The groups are shells around one centre, one inside the other: the same stretched ball of 3 dimensions in 9 sizes.
In the rows, zero is written as 128.
Some rows, each with its group after it:
[141 150 178 106  52  59 116 122  94 105  92 151 170 161  82 143 188 130]
J_782
[144 112 127 116 133 110 138 123 104 114 111 176 170 118  95 142 149 143]
J_187
[125  80  66 145 214 163 134 124 143 133 142 172 137 114 118 145  84 189]
J_232
[129 109 110 128 146 123 130 126 125 123 123 160 148 132 104 143 125 168]
J_187
[125 165 184 122  33  45  85 118 112 110  97 127 145 205  85 149 177 151]
J_232
[145 107 121 116 144 116 142 123 105 115 113 179 171 111  97 142 145 144]
J_196
[122 157 171 135  56  53  75 111 122 114 104 131 136 211  90 152 159 161]
J_662
[122 108 103 145 158 123 109 118 139 127 130 156 133 154 109 149 108 182]
J_782
[146  84  91 124 193 146 153 121 111 120 124 195 171  88 105 142 121 151]
J_613
[139 145 169 108  64  68 118 123  98 107  96 152 167 157  85 143 179 135]
J_52
[135 113 120 114 130 118 142 132 113 118 116 161 160 120  99 139 141 156]
J_613
[140 141 165 111  73  70 117 120  98 108  98 156 167 155  86 144 176 136]
J_196
[134 110 115 142 155 111 106 109 125 121 121 172 149 150 103 152 123 164]
J_662
[134  93  92 138 184 137 127 117 128 125 129 177 149 123 108 147 109 170]
J_196
[136  99 102 137 173 128 123 115 124 123 125 177 152 128 105 148 117 164]
J_745
[141 134 155 112  88  81 123 122 100 109 101 160 168 145  89 143 169 138]
J_187
[130 162 184 119  37  45  89 116 107 108  95 134 151 197  84 148 181 144]
J_275
[130  91  86 128 181 148 145 131 129 127 132 169 148 108 110 141 109 174]
J_782
[125 132 138 128 101  93 109 123 124 119 114 143 142 166  98 145 142 166]
J_52
[136  66  56 136 237 178 157 126 131 131 141 192 154  80 117 142  87 176]
J_613
[142 137 160 118  86  73 112 114 101 108 100 163 167 156  87 147 170 136]
J_745
[118 133 134 142 108  90  90 116 135 123 120 138 129 187 101 150 129 178]
J_662
[147 126 150 110 102  88 131 120  95 108 101 172 176 131  88 143 169 132]
J_275
[143 102 114 113 150 126 151 128 106 116 116 178 170 102  99 139 141 147]
J_52
[148 140 169 109  75  67 119 116  91 104  93 167 177 148  83 145 183 125]
J_232
[123 144 153 132  80  74  91 117 124 117 110 136 138 189  95 149 149 164]
J_275
[142  94 101 128 176 133 139 119 115 120 122 186 164 108 103 145 125 154]
J_745

New rows, each followed by its group:
[144 116 133 123 132 100 123 113 105 113 109 178 169 133  94 147 150 142]
J_782
[151  97 113 112 160 127 155 124  99 114 113 191 181  90  97 140 145 138]
J_662
[127  88  80 135 191 153 139 128 135 130 136 168 142 114 113 142  99 181]
J_782
[149 122 145 114 114  90 128 115  95 108 102 180 178 128  89 145 165 130]
J_662
[134 101 103 143 172 123 114 111 128 123 126 175 148 139 106 150 114 167]
J_232
[129 132 141 138 109  84  93 110 123 117 113 153 144 177  97 152 141 161]
J_275
[127 147 162 130  73  65  89 113 118 114 105 141 144 190  91 150 158 156]
J_745
[133 131 144 135 109  83  96 109 118 116 111 158 149 172  95 151 145 156]
J_275
[131 161 184 112  33  49 100 122 104 108  94 133 155 187  83 145 185 142]
J_232
[132 143 160 129  81  68  93 112 114 113 104 149 150 182  91 150 159 151]
J_196
[130 166 189 120  31  40  84 114 108 107  93 133 150 204  83 149 183 144]
J_782
[139 140 161 124  85  69 101 110 105 109 101 160 162 168  88 150 166 140]
J_275
[141 151 178 116  59  54 102 113  98 105  93 154 166 173  83 148 182 132]
J_275
[130 160 182 118  39  49  93 118 108 109  96 134 151 193  85 147 179 145]
J_275
[144 114 130 112 127 109 142 126 102 113 109 174 172 115  94 141 153 141]
J_745
[127  94  87 148 190 139 115 114 139 129 135 170 138 138 112 150  97 182]
J_232
[144  97 106 117 164 132 151 126 108 118 119 183 170  98 101 140 134 149]
J_745
[120 102  92 145 171 135 114 122 143 130 135 155 129 147 112 147  99 189]
J_662
[139  81  79 134 207 153 144 120 124 125 132 189 157  99 110 144 104 166]
J_52
[124 104  98 146 168 128 110 117 139 128 131 160 134 149 109 149 105 182]
J_782
[147 143 173 110  71  62 114 114  91 104  92 166 177 154  82 146 185 124]
J_662
[131 117 122 122 127 112 129 128 119 120 118 157 152 136 100 142 137 162]
J_196
[141 134 155 105  83  84 133 128  97 109 100 158 171 136  88 140 173 136]
J_613
[144  98 108 123 166 128 141 120 110 118 119 185 168 107 101 144 132 149]
J_745
[124 130 135 130 107  94 107 122 125 120 116 144 140 167  99 146 138 168]
J_745
[139  80  79 128 203 157 153 126 121 125 131 187 160  90 110 141 108 165]
J_745
[131  73  63 141 225 168 144 123 136 131 141 184 146  99 117 144  86 181]
J_782
[139  85  86 123 190 152 156 130 119 124 128 182 162  90 108 140 115 162]
J_52
[119 133 134 141 108  90  90 116 134 122 119 139 130 186 101 150 130 176]
J_232
[127 144 157 122  74  73 103 121 116 114 106 140 147 177  92 146 159 156]
J_745
[135 172 202 114  14  28  85 113  98 103  86 135 159 204  78 149 197 133]
J_232
[143  94 103 117 168 136 154 128 109 119 120 183 170  94 102 139 132 151]
J_52
[140  89  92 128 186 142 144 122 118 122 126 185 162 102 106 143 117 160]
J_187
[150 109 128 116 140 108 138 117  99 111 108 187 178 112  94 144 153 135]
J_662
[133 117 125 120 125 111 132 127 116 118 116 159 156 133  99 142 141 157]
J_187
[137 162 190 109  32  44 101 119  97 104  90 141 164 183  80 146 192 132]
J_782
[139 131 149 127 104  80 105 110 108 112 105 165 160 160  91 150 156 144]
J_275
[137 147 169 113  62  65 111 121 102 108  97 149 162 165  86 145 177 139]
J_196
[126 102  98 139 167 130 120 121 134 127 130 162 140 138 109 147 109 177]
J_196
[141 141 164 107  71  73 124 124  97 108  97 155 169 148  86 142 178 135]
J_275
[136 145 166 106  62  72 123 128 100 109  98 146 164 154  86 141 178 139]
J_662
[123  88  76 144 197 153 128 124 143 132 139 165 134 126 116 145  90 189]
J_232
[148 135 163 107  83  74 126 119  90 105  95 170 179 138  84 144 181 125]
J_232
[139 136 156 126  94  73 101 109 107 111 103 162 161 166  90 150 161 143]
J_782
[139 137 158 107  77  80 127 127 100 109 100 154 167 145  88 141 173 139]
J_782
[136 139 157 126  87  72 100 112 109 111 103 156 157 171  90 150 161 146]
J_196
[130 130 140 135 110  87  98 112 122 117 113 154 145 172  97 151 141 161]
J_196
[140 108 118 135 154 111 116 110 117 118 117 178 159 137 100 150 131 154]
J_232
[121 143 151 141  87  72  80 111 130 119 112 137 132 200  96 153 142 169]
J_662
[140 117 131 114 122 107 138 126 106 114 110 168 167 123  95 141 152 146]
J_187
[134 141 158 131  87  69  92 109 113 112 104 154 152 180  91 151 158 150]
J_275
[129 114 117 140 145 110 106 113 129 122 122 161 143 156 104 150 122 169]
J_745
[150 105 122 116 148 115 143 119 100 113 111 188 178 106  95 143 149 137]
J_232
[131 150 168 123  64  61  95 116 111 111 101 143 151 184  88 149 167 149]
J_187
[120 101  91 148 176 134 110 118 144 130 135 158 129 150 112 149  97 188]
J_662
[131 106 108 123 147 127 137 130 122 122 123 161 151 124 104 141 127 166]
J_52
[134 112 118 136 146 110 113 114 122 120 120 168 151 145 102 149 128 162]
J_187
